The rows of a group lie close to one hidden flat surface of 13 dimensions, which passes through zero. Surfaces can cross.
Known rows, each followed by its group:
[-11   3   7  -7   3  -4  11 -10   7   6   9   3   5   6   0  -6  -1  -9
  -4] : K_576
[  2  -2 -13   1  10   5  -8  -2   2  -1 -16  -8   6   3 -17   2  -6  -3
   3] : K_227
[ -4  -4 -12   0  -7   7  -2 -13  -9  -1 -14  -8  -2   2   3   6  -9   1
   4] : K_227
[ -5  -8  -3  -2  20   4   8   3   4   0  -3   2  -5  -9 -14  -7  16 -11
  -4] : K_576
[ 14  -1   7  -2  13   7  -1   8   0  -5  -1  -1   8 -19  -1  -1  -4  -1
 -12] : K_227
[ -6   1  -1  -6   6  -2   7  -1 -15  -6  -2  11  -6 -12  11  -6   9   4
  -2] : K_227
[ -2  -7   2  -2   2   5   7 -15   2   2  11   8   9 -15   1  -5   2  -2
  12] : K_181
[  2   9 -23   6 -15   3   2  -2  16  14   9  -2  -4  13 -16 -12 -18   6
  23] : K_227
[ 10  18 -13  -3 -12   0  11   6  -5   2   3   3  -3  -5 -19   5  -3   6
  17] : K_181
[  0 -17   7   2  -1  15  -9  -3  -2  -1  -2   3  -5 -12  -3   3  -2   5
   8] : K_181
[ -9  -1   2  -1 -18  -3  24  -6  -1   9   0  -3 -13   9  15  -5  -6  -9
 -10] : K_576
[ -2   2  -8  -1 -14  17  11  -7  -5   9  -1 -10   5  -2  -8   6 -14   1
  -3] : K_181
[  0   7  -2  -4   7   5  10   6 -10   2 -19  -8 -12  -3 -11  10  -1  -4
   0] : K_181
[ -4 -10   1   8  13   4   0   6  -7  -8 -15  -1 -15  -9   6   5   7   0
  -5] : K_181
[ -2  -4 -16  10   2   5  18 -11   1  -6   4  -6  10  -3   7   6   4   7
   0] : K_181
[ 6 -2 -2 -1 -8 -7  2  2 -5  1  2  2 20 -2  5 -1 -1  2 -3] : K_227
[ -3 -19   4  -2 -10  15   6   4 -14   3  -5  12  -1 -14  -6   2  -3  12
   1] : K_181
[ -4  -4  -9   0 -10   0  24   2  -2   5   1   3 -10  -6   2 -10   6 -12
 -10] : K_96
[ 13 -14 -13  -6  -4  -2  -1   1   1  -4   3   5  -6  -6   0 -16  10   3
   1] : K_96
[  2  -7 -10  11  11  -4  -6   0   3  -3  -9   1   8  -5   3  -3  -5   0
   9] : K_96
[  2 -16  -9  -1 -29  10  -5   5 -11   1  -2   5  -5 -10  -1  -9  -2  -8
 -24] : K_576
[  2  20  -2   2  -8   2   7  -7   1  -7  -4  -9  -7   1  -6  19 -10  -6
  -3] : K_96
[  5   3  -7  14 -16   1 -12   7  -8  -3   8  12  -2 -14  18  -6 -10  14
  11] : K_576
[ -8   7  21  10   6  -5 -14   0  10 -10  18  11   7  -1  10   7  -1   2
  -4] : K_227
[-11  -2   3   2 -10   6  -3 -11  -5   3   1   1 -16   4  14  -2  -8   6
   7] : K_96
[  9   5  -6 -15  -6  -2  28   0   0  10   2   4   4  -3  -9 -11  -6  -3
   1] : K_181
[-10  -6  13  -9   5   4   4  -6  -7   6   5   7   9  -3  -2   2   6  10
   7] : K_576
[ 19  16   4  -6   8   4 -20  11  15  -2   7  -4   8   4 -26   5 -12   8
   9] : K_576
[ -8   7 -15  24 -22   2  -3   4   3   1   4  -5 -13  10  11   5  -9   5
   2] : K_576
[12  1 -6 -2 12 -1  3 -1  6 -3 -2 -9 10  1 -7  4  3  4  6] : K_181
[  1  -1 -10  -8 -10   1  -3  -3  -7   1  -5  -3  -7   9  -4  -3  -2   7
   2] : K_96
[  2   6   3  -7 -23 -16   4   4  -8  -3   7   8   6   6   2   2   8  -5
 -11] : K_576
[  0   8   2   4   3  -2  -3   3  -6   4   5  10  18 -18  14  -9 -10  -3
   0] : K_576
[  9   6  -3   2   0  -3 -10   5   2 -11 -12   4 -11  -4  -4   1 -14  -2
  -3] : K_227
[ 0 15 -7 -3 -3 -9 -2  3  1 -1  4 -7 -5 18  7 -4  0  3 -9] : K_96
[  4  -4  -7  14  -9   6   9   0  16  -6   9  -2 -10  -8   3  -3  -3  -8
 -15] : K_96
[ 1  0  3 -2 -7 -3  2  0 -2  5 -1  3 -2  1  6 -4 -6  0  4] : K_96
[  6  -6 -11   4  -9   1  15  -6  -1   5   3 -15   1  -1   9   3   9  -4
   4] : K_227
[-13  -2   3   5 -21  -2   6  -7  -9   8   1  -5  -7  16  10  11   1   4
   6] : K_227
[ -9 -12   7   3 -10  -8   4   0  -3   6  -3  12   1   5  -2  -1   0  -3
  10] : K_96
[ -1  -9  -7   3  15   2   9  -4  11   1  -3  -6 -10   8  -1  -5   6   4
   8] : K_576
[ 17  -4  11  12   8  -1 -13  12  12   1   4  -4   5  -3   5   5  -1   5
  12] : K_227
[  2  10   4   9  17  -3 -10   8  13   0  -7  -5 -10   3  -1   0  -6  -6
   8] : K_576
[  0   6 -16   2   6   6   7   4   4  -1  -3  -5 -12   2 -24   1   7  -1
   6] : K_576
[  5  -6  -5  -5 -12  -1  -2  -5   5  -6  -2  -3 -12   7  -1  -5  -2  -7
 -14] : K_96
[ -4   8  -7   7 -19   6   6   2  -7  -3   9   8  -5 -10   2   2  -5   3
  -3] : K_181
[ 15   4  -7   4 -18  -1   6   9   7  -7  10  -4   4  10 -10  13   3  14
   0] : K_181
[  8   6  10 -11  12  -9   5  10   1   4  -9  -6   2  10 -15   8   9  -3
   3] : K_181
[-11 -11   2   8   3   8  -5  -7  -2   2  -3  -1  -3  -3  10   1  -2   3
   4] : K_96
[-10  -4  -4   7  12  14  -3   3  -2   2  -7  -4  -5  -3  -6   3  -2   7
   3] : K_227
[ -4   5  -4   5   7   1   9   8 -11   1  -1   7  -1 -12   5  -2   6   6
   7] : K_227
[ -8 -18  -5  16   3  18  -9  -2  -2   2 -12  -5  -9  -4   2   5  -8  10
  12] : K_96
[  6  16  -5   3  -2 -11   5  -1   3  -2   4   0 -13  -3  22 -10  -7  -2
   7] : K_96
[ 13   6  -6 -16 -21   9  -7 -14  -2   7   1  -2   2   2  -2  -6 -30   8
   9] : K_227
[ 14   0  -8  -2  -6   0   7   1   1 -13  -9 -11 -17  -3 -15  12  13 -12
  -8] : K_181
[ -1   5  -4   1   4   1 -18  -4  -2  -2   0   8   0  -5   2  -6  -8   5
  15] : K_576

New rows. What belongs after each?
[ -3   0   2   3  -2 -11  -1  -4  12  -7   0  19   9  -4 -19  -2  -8 -15
   3] : K_96
[  9   5  -7   0   8  -4  10   7  -3   1  -7  -2 -12 -11   3  -8   2  -4
   5] : K_96
[-12   1  -1   6  14   6   4  -5   7  -2   0  -4 -17   0  -5   2  11  -5
   1] : K_227
[-13  16  -4  -9  -4   2 -14 -17 -12   5 -11 -10   0  13  -8  11  -7  -7
   8] : K_181
[  0   8  -2  -2  -4 -10 -21   9  -9  -9  -6   6  -5   5   0  -1   2   0
  -7] : K_181
[  0  -4   8 -11   7  -7   5   2  -2  -9   2  10 -10  -5   2  -9  13  -9
 -16] : K_227
[-17   8 -20  12   6   5  -3  -2   7  -2  14  -2  -5   5  15 -15  -1   6
  -9] : K_96
[ -2   4   9 -11  -3   1  14   4 -10   7  -6   9 -20 -11  -3  -7  -1  -7
   3] : K_576
[ -4   1   5   9  -5   3   7   1  -5   9   3  -6 -13   3  13   8   5   9
  20] : K_227
[ 14  -4  16   4  13   3 -10  16   8   2   8   4  -1 -10   6  -3   1  10
   9] : K_227
[ -3  11  -3  -5  -9   7  -4  -7   4  -3  12  10 -13 -11 -12  -7  -3  -9
  -1] : K_576
[  4   5  -7   1 -18  10 -20   1  -6  -4   0   1  -2  -4  -5   1 -15   6
  -4] : K_181
[ -9  14   2   9  38  -2 -14  -5  12  10   2 -16  22  10   9   0  -6   0
  17] : K_181
[  5   7 -14   4  -5  10 -15  -2   9  -5  14   7  -3 -12 -10 -12  -9   3
   6] : K_576
[14  2  5  1 -3  7  4  9 -2  3  8 -9 -1 -5  9  6  3 12  4] : K_96
[-17  13  -2  -2  -3  -6  12   2 -10   9  -9   4 -17   9  -3  -2  -1  -5
   7] : K_96
[ 13  11  -5   4   8  -1  -6  20   6  -2   3  -5 -24   3   4  -9   3  11
   7] : K_96
[ 10   8   2  -5   7 -13  -8   3  -3  -6  -9  -1  -9   6   3   1   5   1
  10] : K_96
[ -9   2   7   3  10  10 -19  -9 -13  -5   4  12  16 -22  -5   8   2   3
  11] : K_181
[ -2  11 -21   8  -6   8  18   2  -9  -5  -3  -1  -4 -18  -1   2  -3  -4
 -12] : K_181
[ -1   1  -2   3  14  -2  -2   1  -4 -12   8   8  16 -13   6   0  12   6
  -7] : K_227
[ -8  -1   5  -8  -1   4  -1  -8 -17  -7 -19  -2 -13   5   2  14  -5   8
   1] : K_181
[  0   3   9  -5  19  -8  11   5   2   0   0   6  15  -5  11  -9  -1   0
 -10] : K_181
[12 -4 14 -7  8 -5 -1  2 -2 -7 -3 -4  8  3  0 14 11  9  3] : K_576
[  3   0   6  -8  12   2   5  -4  -6  -1  -2  -2  10 -13   2  -1   7  -7
 -10] : K_227
[-12  -9  10   0  10   0 -15   5 -12  -1 -10  11  -4  -8  11  -8  -2  -3
  -9] : K_181
[ -4   0  10   2  12   1  -2  18 -13  14 -15   2   5  -3   0   0  -7   7
  12] : K_576
[-15  10  12   2  -2   5   6   3   0  20   9   1   3  -7  -9  -2   0 -19
   2] : K_181
[ -2  15  -1   3   1   0  -4 -12   6 -10   2   4  10  -7  -2   4 -17 -13
  -8] : K_227
[  0   5   4   0  -7  -4  -9   8  -1   4  14  10  18  -5 -18   1  10  -5
   6] : K_181
[ -6   9  -8  12  22   9  13 -11  -8   3 -10 -15  -1 -17   6  13   7  -6
  19] : K_227
[ -6   5   0   1  -4  -8   9   0   6   3   1  -5  -6   7   8  -5   4 -16
 -17] : K_181
[-10   7   1  -6 -11   9  16  -3 -10   6  11 -14  -8   6  13   5  10   1
 -20] : K_96
[ -5  -1   1   1  -5   4 -10   2  -7  -1  -3   1   6   9  -4   8  -6  15
   2] : K_227
[-17   7   1   4 -12  -2   8 -15   4   5  12  -1   1   8   5   3  -4  -8
   2] : K_227
[ -1   5  -5   8  -5   3   2  -7  10  -3   2 -13  -8   5  14  -1  -8  -8
 -18] : K_181
[ -7  12  -3 -14   8   5   0  -3 -15   9   5   2   9  -2  -3  -5   0  11
  10] : K_96
[  2 -12   4  -5  13   4  -1  -6   3   4  -3   0  11   0   7  -8  -8  10
   3] : K_181
[  2  -3  14  -8   2   1 -31  -4   5 -11  15  13   5   7   4  -4  -4  21
   6] : K_227
[ -5   3  11   6  18   6   7   1  12  -8  11   1 -11 -12 -11   8  19 -11
  -6] : K_576
[ -1   8  -7 -13   6  -3  -5 -10  -7  -8  -6   0 -20   1   2  -6   6  -5
   2] : K_96
[ -3  -8  20  10 -14   9  10  18  -2  11   9  -4  14  -3   4  11   0   1
 -23] : K_576
[ -6  22 -20   2  -7  -8  -4  -8  -4  -1  -2  -1 -13   6  12  -9 -11  -3
   7] : K_181
[  4   3  -6  -4 -14  -1  16  -6 -24  -3  -3  -7  -6  -6  18  13  13   8
   4] : K_227
[ -5  -5   5 -15   2 -13  -7  -6  -1  -1 -10   5   3  12  -3  -8   1 -11
 -10] : K_96
[ -1  -5  11   6  -5   2   1  18   5   7   3  -8  -3  12   2   5   4   3
 -14] : K_96
[ -5  -8   6  -8   6   2  12  -4  -6  10 -16  -4 -10   0   7  -6  -7  -4
   0] : K_576
[  2  -5  17   2  -7 -11  -8  10   0  11   1   3  13  10   7   1  -3   3
   9] : K_227
[ 13  -5 -25  -5  -6  -3  14  -9  16  -4   1  -7 -14  11  -6 -17  -3  -2
  -2] : K_576
[  9   9  10   1  -8  -7   3   5  12   4   3 -10  -2  26   1  13  -9  12
   6] : K_576
[ 3 -6  4  8  4 -2 14  6 11  2  8 -4  2  9  5  6  6 13  7] : K_181
[ -5  11  13 -11   1  -1   7  17  -9  16  -9  -3   6   6 -16   4  -4  -8
 -13] : K_181
[ -3  11  -9   3   8  -2 -21  -4   2   1   1  -5  14   7   8  -8 -14   1
  -1] : K_181
[  4 -11   8  -7   0  10  -4   2   0   8   4  10   8 -18  -5 -13  -9  -4
  -6] : K_181
